The rows come from 4 hidden closed curves, with some noise, and rows from the same curve form a group. Each curve winds through 8 dimensions. The rows are also pushed far along 5 directions, which tell nothing about the answers.
Some rows, each with its group after it:
[ -2  13  48 -23  11  -3 -16  -6  29  -5  12 -21 -21   0  12  -2 -21  -1
  30 -13  -5] | kupid
[  4 -11   3  17   8   6 -11   4 -18   5   4  15  14   3   1   6   1   9
 -17 -21  14] | zulo
[  1  -7 -22 -13  13   2   8  -7 -13  -6   6  13  22 -16  10 -14   2  -4
 -18   7   9] | suto
[ 20  25  28 -35 -24  32  19  19  22  32 -26 -29 -27  41  16 -12  18  12
  37  33 -37] | zulo
[  0 -17 -15  13  -5  10  10  14 -12   3  -5 -14   4  -1  -1 -10  11  14
   9  -5  -6] | suto
[-11   7 -15 -31  11 -32  10   2  17 -20   6 -14  -2 -36  -3  -7   2  -9
 -24 -22  12] | zulo
[ 11   8 -13  -5 -18  -7   9  22  -5 -21  -2   3  -8  11   2  12  19   1
  -6  -6  24] | kupid
[-20  16  -3 -27   3 -16   6   6  14   2  -1  -6  -9 -21  -8  13  -1 -22
  -8 -14   7] | kupid
[  0  18  35  34 -25  12 -36 -24 -11   9   3  -3 -18  21 -14  37 -15   3
  27 -23  27] | suto
[  3   3   6   8   2 -11  -7  -1 -10  -7  20  -1 -10  -6  16  18  -6   5
  -8 -27  21] | zulo
[-15  -2  -7  17  -6 -12 -12 -11  -3 -15   9  -4  -6 -13 -14  17 -10  -5
   2 -17  12] | suto
[-17  11   4  21  -4   2 -22 -14 -17  30   5  23   9  -7  -5  20 -13  -9
   0  12  14] | Zili
[  9   7  21  -6  -7  10   2   0   1  -5  -1 -20  -8  13  14   3   5  15
   8  -3  -6] | suto
[  0  19 -28  15 -19   1  10  13 -17  -2  -4  11  -7  16  -6  13  16 -14
 -16 -15  23] | Zili
[ -1  -3   4  -7  10 -14  -1   3  -4 -12  18  -5 -10  -7  18   2 -11   7
   1 -14   4] | zulo
[-16  -5  -9  43   1   2  -9 -25 -27   1   6  11  13  -4  -9   1 -10  -7
 -15  -9   7] | Zili
[  0  15 -14   2 -12   1   2  -6 -12   0  -3   5 -11  12 -16  21   7  -9
 -18 -23  11] | kupid
[ 32  -7 -31   2 -20 -11  16  45 -31 -46  10 -20 -28  26  23   6  28  36
   0 -40  17] | suto
[-13   1  31  17   6   2 -26  -9 -13  19  15  21  -4  18   6  11 -24   8
  -3   0  12] | Zili
[-12   9  51  11  11  18 -38 -14   2  33   5   2   8   8   4  -7 -20   7
  16  13  -1] | zulo
[ -6   8  10  -4  -3  15  -6 -10  -1  12  -6  -1  -7  15 -13   7  -4  -4
   5  -2 -10] | kupid
[-24  -5  33  17   3 -12 -19  -9  -7   1  11  -8 -11  -1   6  13 -29   9
  14 -10   9] | Zili
[ -5  -7  11  -3  11 -14  -9  -7  -2  -2  22  -6  -5 -20   1  11  -5   8
  -5 -24  13] | zulo
[-18   4  -7   4   6 -23   2  -4  -7   4   8  20   3  -9   3  16 -11  -8
 -37 -11  18] | Zili
[ -6 -22  17  11  17   5 -25   8 -21  -1  21   8  -2  10  12 -10 -16  28
  16   8   3] | suto
[  3  -6  27  -5  -5  -4  -5  -4   6  -6   2  -6 -10   4  -3  22 -12  12
   7 -25  11] | kupid
[ -9 -34 -25   4  22   8  -2  14 -22   0   7  12  13   2   2 -29  -4  17
   4  24 -20] | suto
[ -4  11  22 -27   5  -1  -5  -8  24  -8   0   1 -12   6 -11  -2  -3 -16
  12  11  -7] | kupid
[-12 -21  15 -14   7   0  15  16   0 -12 -10  -9  10   2  10 -15   2  13
  13  29 -15] | Zili
[  0   0  -1 -19  12   0   3  12  20   5  -1  -1  -7   0   3 -10 -10  -9
   7 -10  -7] | Zili
[-12 -25   0  16  22 -25 -16 -16  -4 -23  17  18  22 -34  -6  -2 -21  -3
  -1  -2  17] | kupid
[ -3 -14  -7   2  14 -11  -6 -14   2 -21   1  14  21 -16 -13 -10  -2  -7
 -18  13  -3] | suto
[ 18  18 -19 -16 -27  13  29   9   0  30 -16   2  -2   9 -11  23  39  -4
 -17  10   1] | zulo
[-17 -19 -19  16  18  12  -6  -3 -22  -3  10  -5  13  -8   6 -32  -9   5
  12  17 -12] | suto
[ 26  15  34 -24 -21  24   0  16  24  30 -20 -17 -32  38   0  15   8  15
  34  10 -29] | Zili
[ -3  22  14  13  -3  30 -24 -17   4  42   1  14   6  10   0  -1 -10 -13
  15  24  -1] | kupid
[-15  -3 -35 -14  17 -13  14   4   9  -6  -2   2  13 -28  -1 -26  -1 -20
 -10  10  -9] | suto
[ 23   6 -23  -3 -12   0  17  27  -9   0  -8  -4  -7  10   8  14  23   5
 -14 -42  13] | zulo
[  1   3 -23 -20  -4  11  32 -12  12  19 -20   2  12  -6 -11  -6  19 -15
 -16  32 -26] | zulo
[-10  -9 -15  29   4   7 -10   8 -27 -13   6  18   5  19  -2 -11  -1  -1
  -3   5   8] | Zili
[ -2   6 -12   8  -9  -8  -6   2  -9 -16   1  11   3  -6 -14  11  13  -8
 -19 -10  29] | zulo
[ 4 -6 17 10  1  6 -7  7 -9 -1 11 -7 -1  0  1  7  8 10 10 -8  5] | zulo
[ 13  -6 -29  16  -1  10  17   4 -16 -30  -7 -11   6  11  14 -24  14   9
 -11   0 -17] | kupid
[ -8  -9  23   9  10  -4 -13 -17   6  -7   7   9   0   5  -9  10 -21   3
  -7  -7  -2] | Zili
[ -8 -11 -19 -16   1 -26  19   3   2  -9   4   6   3 -27 -10  18   8  -6
 -20  -4  11] | zulo
[ 14   3 -36  30 -21  28  13  15 -37 -11  -8   4   2  38  12  -8  27  16
 -17   5  -2] | kupid
[  7  17   8  16 -12   4  -9 -11   5  14   2  -3   1  -7  -4  17   9  -3
 -16 -15  11] | suto
[-12 -11 -16 -34  18   4  16  24  11  15  -2   4   6  -7   6 -24   4   0
  -4  31 -23] | suto
[  2  16   4  -7 -15   9  -3  18 -14   7  -3  -5 -26  30  -3  12  12   8
  11  -6   3] | kupid
[  6 -13 -11  15 -12  11  10  21 -27 -12  -3 -13  -9  30  15  -9   9  33
   5   4  -6] | kupid
[-26 -27  14  -5  33 -22 -10 -24   0 -18  10  17  25 -26 -17 -14 -17 -11
 -10  26  -6] | kupid
[  2   7   3 -43  -4 -14  33  -2  32  -8 -14  -9  -1 -13   0   6  11  -8
 -21   8  -8] | Zili
[  5  10  -5  -2 -11  -1  11  -4  -7  16  -6 -11  -3  -1   2   9  10   8
 -18 -11   3] | zulo
[ -3   1 -17  14  -6 -10  -6 -15 -28 -13  10  13   7  -7   2  18  -6  -2
 -17 -25  38] | suto
[  4   5 -30  -1  -3  -4  27   7  -6   9  -3   7  18 -18  -5  10  34 -14
 -43  -5   8] | zulo
[-23  12   4  -4   4   0 -11  -9  -4  22   1  14   4  -6 -11  12  -5 -17
 -11   4   8] | kupid
[  2  -8   0   7   1  -1 -10   0 -22  -7   7  13  11   2   6   2   3  12
   1  23   8] | Zili
[-13  -6  10  -6   7  -8  -2   0  18  16  -5  -3   5 -20  -3  12 -15  -8
   6 -14  -1] | Zili
[  4 -12  15   6   5  17 -14  -7 -18  22   2   6   8  11   4  -8  -6  18
  21  18  -3] | Zili
[ -1  -9  19 -11  11  13 -18  -5   6   0   4   8  -4  14  -8 -16 -12   0
  30  28 -11] | Zili
[-11  -1  13 -24   5 -33  -3   9  25 -24   9 -30 -19 -32   1  12 -15  -6
  24 -36   9] | kupid
[-20   3   2  -8   9 -17  -4   4   5  -2   1  -1 -10  -3   1  -3 -16  -5
  -2   3  -4] | suto
[ -4  10  21  31  -9  23 -26 -31 -21  15  -2  15  10  19 -11  10 -10  -3
   4  10  10] | suto
[ 18  13 -14  10 -18  16  -2   1 -14  -1   6  -3 -18  17  -9  10  19  -2
  14  -6   4] | zulo

New rows. What belongs after each?
[-16  -1  20   6  -1   9   2  -4   1   8  -3  -8  -6  16  -5  -9  -9  -3
  10   5  -4] | Zili
[-11 -18  27 -55  25  -4   8  11  23 -26  -1 -19  -2  -2  19 -38 -19   6
  39  30 -25] | suto
[  2  -7   7   4  -1  21  -4   2 -15  -9  -5 -10 -11  30  -5 -12   1  13
  21   5 -22] | kupid
[  3  10 -21  16  -4   7  -2  -9  -6  17   1  24   6  -3  -9  18   5 -23
 -11  -1   7] | zulo
[-22 -10 -11 -13  13 -10   5 -16  -4  -6  -2  18  23 -19   1  -6 -13 -12
 -15  14   8] | suto
[ -6   3   4 -29   5  -4  18   0  14  13 -11 -16   3 -12   8 -12   3   4
 -10  12 -18] | zulo
[ -6  -8  12 -19  12  -8  -5  20   3 -28   2 -22 -25  19  13 -23 -17  14
  34   3 -23] | suto
[ -6  11   3  -4  -9  -7 -12   6  15  -4   8 -12 -24  -6   4  11 -16  -2
  26 -12  12] | kupid
[ 11  23  17  27 -25  35 -11 -12  -4  44 -11   2   4  23   3   6  11   5
   7  30  -3] | kupid
[ 16 -12  -9   9  -5  19  -5  33 -26  -2   7  -8 -16  32  12 -11  12  32
  22   1  -7] | suto
[-10  -4 -27   7   3   2  -5  -9 -25   7   4  14   2   3  -2   1 -10   0
  -7   1   1] | suto
[-24   2   2   6  14   3 -12 -14  -7  26  -3  19  12   1  -3 -10 -16 -11
 -15  30 -14] | suto
[ 13  21  20   8 -16  18 -13   4   7  12  -1 -11  -8   5   0  10  10 -10
  26  -8   9] | kupid
[ 12   4 -21   7 -16  -4   6  33 -13  -3  -4  -6 -12   8   5  12  21   5
   7 -15   7] | zulo
[  5   1   9  15 -10  17  -7   8 -11  12  -1  11   8  12  -4   4  15  10
  -3  14  12] | suto
[ -3   9   3  -1   2  15   3   5  -9  30  -4  18   5  23   8  -3   6   0
 -19  20  -8] | Zili
[  7   6  -3  19 -11   4  -8 -28  -9   9   2   0   6 -12 -10  15   1  -4
  -2  -9   9] | Zili
[  5  13 -13   5  -3  13  -4 -18  -5  51  -6  21  22 -17  -5  13   3 -14
 -18   3   7] | Zili
[  7   1  -2 -20   9  -6  17  16   4 -12   6 -10  -6   1  21  -8   9   5
  -4  -2  -9] | zulo
[-19 -16 -25  10  14  -7  -3   0 -18   1   3  24  25 -17  -7 -11  -6  -7
 -18  13  16] | suto
[  0  -3  26   3  -6   4 -19  -4  -5  -3   4  -6  -2   7 -12   5   1  15
   8 -10  17] | zulo
[-11  -4 -21 -13   2 -22   5  10   3 -14   4   4  -1 -18  -3   2  -4 -11
  -7 -13  22] | suto
[  0  -7 -23  14   7  -3   3   4 -31 -20   5  24  19   2  -2   1  17  -3
 -30  -7  19] | kupid
[-11 -10  -1  24  20  25 -14 -11 -27  20  -4  16  36   5   2 -36   5   5
 -21  32 -17] | zulo
[ -2  12  13 -22 -13   9  26  22  11  11 -18 -28 -20  20  11  -7  13   3
  18  13 -26] | Zili
[ -9 -34  -3  10  20  11  -1 -16 -14  -9   3   5  17   0  -6 -22 -12  11
  14  36 -31] | zulo
[ -9 -25 -23  27  12  -4  -8  -3 -46 -14   8  23  11  14  -7  -8  -1  18
 -19   6   3] | kupid
[ 11  17 -10 -22  -4  -1   4  -3   5  11  -3  21   6  -4   0  11  15  -9
 -20  21   5] | Zili
[-14  -4  10   0   0  14  -3 -10  -9  18 -11  13  16   9  -3  -4  -7  -3
   6  26   0] | suto
[ 17  33 -11  43 -38  30 -10 -10 -28  21  -4   8 -10  35   4  29  19   4
 -14 -21  23] | kupid
[ 18 -10  12 -20   6  17  -1  17  -9 -26   7 -19 -11  20  25 -28   1  25
  39   4  -7] | suto
[ 10   5   6 -11 -10  -3  17  -8   6 -10  -8  -3  -1   5  -1   9  15   3
 -18  -1   3] | Zili
[ 16   4 -24 -43   0   4  37  29  18  17 -23   7   1  12   3 -10  26  -5
 -24  14 -19] | Zili
[ 12  -5   9 -11   1   0 -16  31  10 -19  15 -25 -37  14   5  -9  -2  23
  46 -14  -9] | suto
[ 19  17  -4   6 -15  15   0  15 -16   3  -6 -18  -8  21   4 -10  28  13
  -1 -16   4] | zulo
[  9  18   4   2 -24  -4   8  -8  -1   4  -5 -15  -9  -5   1  25  11   4
  -4 -17  12] | Zili
[ 18   9   8 -38   9  21   1  12  19  -5   1 -19 -23  20  16 -29   5   9
  34  20 -38] | suto
[-19 -36  25 -10  28  -1 -19  -8  -1 -17   8  -2  16 -12 -11 -35 -14  18
  19  34 -17] | zulo
[  3  19  31   4 -10   9 -18 -10  13  11  -4   2 -14  17   7  20 -21  -2
  16 -19   9] | zulo
[ 10  19  21 -18 -10  13 -16 -18  13  23   4  -6 -25  10  -4  23 -14   0
  29 -19   5] | suto
[-23 -14 -46  20  15  -1  28  -3 -33  10 -10  27  41  -6   5 -23  13  -9
 -56  37 -16] | Zili
[ 14   9   3   8 -10  18   2  12  -1   1 -11   1  -5  28  11   2   0  -1
  16  -2 -10] | zulo
[  0  -7  23  14  -3  11 -13  -7 -17   3  -2   5   2  18 -13   2   6  10
  15  19  -3] | kupid
[-32 -18 -12  24  22 -20 -16 -10 -17 -22  19  29  14 -14  -8  -6 -25 -11
 -19   0  21] | Zili
[  6  -7 -14   4   7   3  -1  -6  -9  18  -1   8  18 -16   5   1   1   2
  -8   0  -4] | Zili
[  4  22  10  -1   3  22  -2  -6  -1  20  -4  13  12  13   3 -15  15 -17
  -6  32 -10] | kupid
[ -4 -12 -13 -17  22 -11   8   8  -1 -24  11   2   5  -6  11 -33  -5  -2
  -4   4  -4] | Zili
[ -3   4  14  -3  11  -4  -9 -12  -1  -7   4  10   4  -5  -8  -1   3 -15
  -6   6   6] | kupid
[-10   8   6  14  -3   3  -6   6  -5  -3   3  13  -2  17   0   7  -2  -7
 -10  -2  16] | Zili
[ 13  -2  16 -31   2  23  16   2  29  22 -22   0   6  13  -3 -14   5  -1
  13  36 -31] | kupid
[ 10  -3 -26  23   0   2  -1   2 -28 -25   9  11   3  15   7 -19   7   5
  -7  14   4] | kupid
[  0  13 -32 -15   2 -24   3  13  15   0  12   3 -12 -26  -7  13   7 -12
 -21 -23  16] | suto
[  6  15 -34  18 -13  13   1  -4 -11   9   4   5   0  -3  -9   9  17  -8
 -17  -5   4] | suto
[  8   2  -2   7  -5  12   6 -16 -10   4  -8  -3  12   3   3  -1   9   5
 -11  -3  -8] | suto
[  5  13  14 -14 -11  -7   8  -2  13   5  -9  -5  -6   0   6  24  -3   3
 -15 -34  16] | zulo
[-11   1   9   6  -1 -21 -29 -10  19   1  13   2 -19 -23 -22  25 -23  -8
  12 -31  21] | suto
[ -2   5  19  18 -14  11 -12  -6 -20  12   0   1   7   5   3  10   5   6
  17  14  16] | Zili
[  4 -27  -7  26   6  -8  -7  12 -31 -28   0   0   3  16   0 -15   1  25
  -2  -5  -4] | suto
[ -1 -15  -2  28   3  10 -12   8 -29 -17   5 -13   1   9   3  -8   4  15
  20 -12  -4] | kupid
[  0   6 -51   7 -14  -9  21   6 -13 -10  -2 -13  -3 -19  -2   3  12 -11
 -12 -29  12] | suto
[-10   6  -4   0  -2   0   9  18   2   4  -8 -11  -1   3   6  -9  12   1
  -9  13 -15] | suto
[ 10  -2  12  -3  -4   9   5  -5  -1 -10  -4 -15   0   8   9  -5   3  14
   6  -3 -11] | suto
[ -6  -5   8   2  -8 -21  -2   5   2  -2   7   3  -6 -15  -3  37  -6   0
   1 -14  21] | zulo
[  0 -16  22 -25  13  -3   1   9   5  -9  -1 -10 -12  15   3 -19  -6  16
  21  19 -24] | kupid
[  2   1 -28  13   2  -1  13 -20  -3   2  -5   9  18 -14   2 -10   2  -8
 -31   6  -8] | kupid
[  8  19   8  11 -15  20   2   9   1  22  -9 -11  -3  14   3   0  21   4
  -4  11 -11] | suto
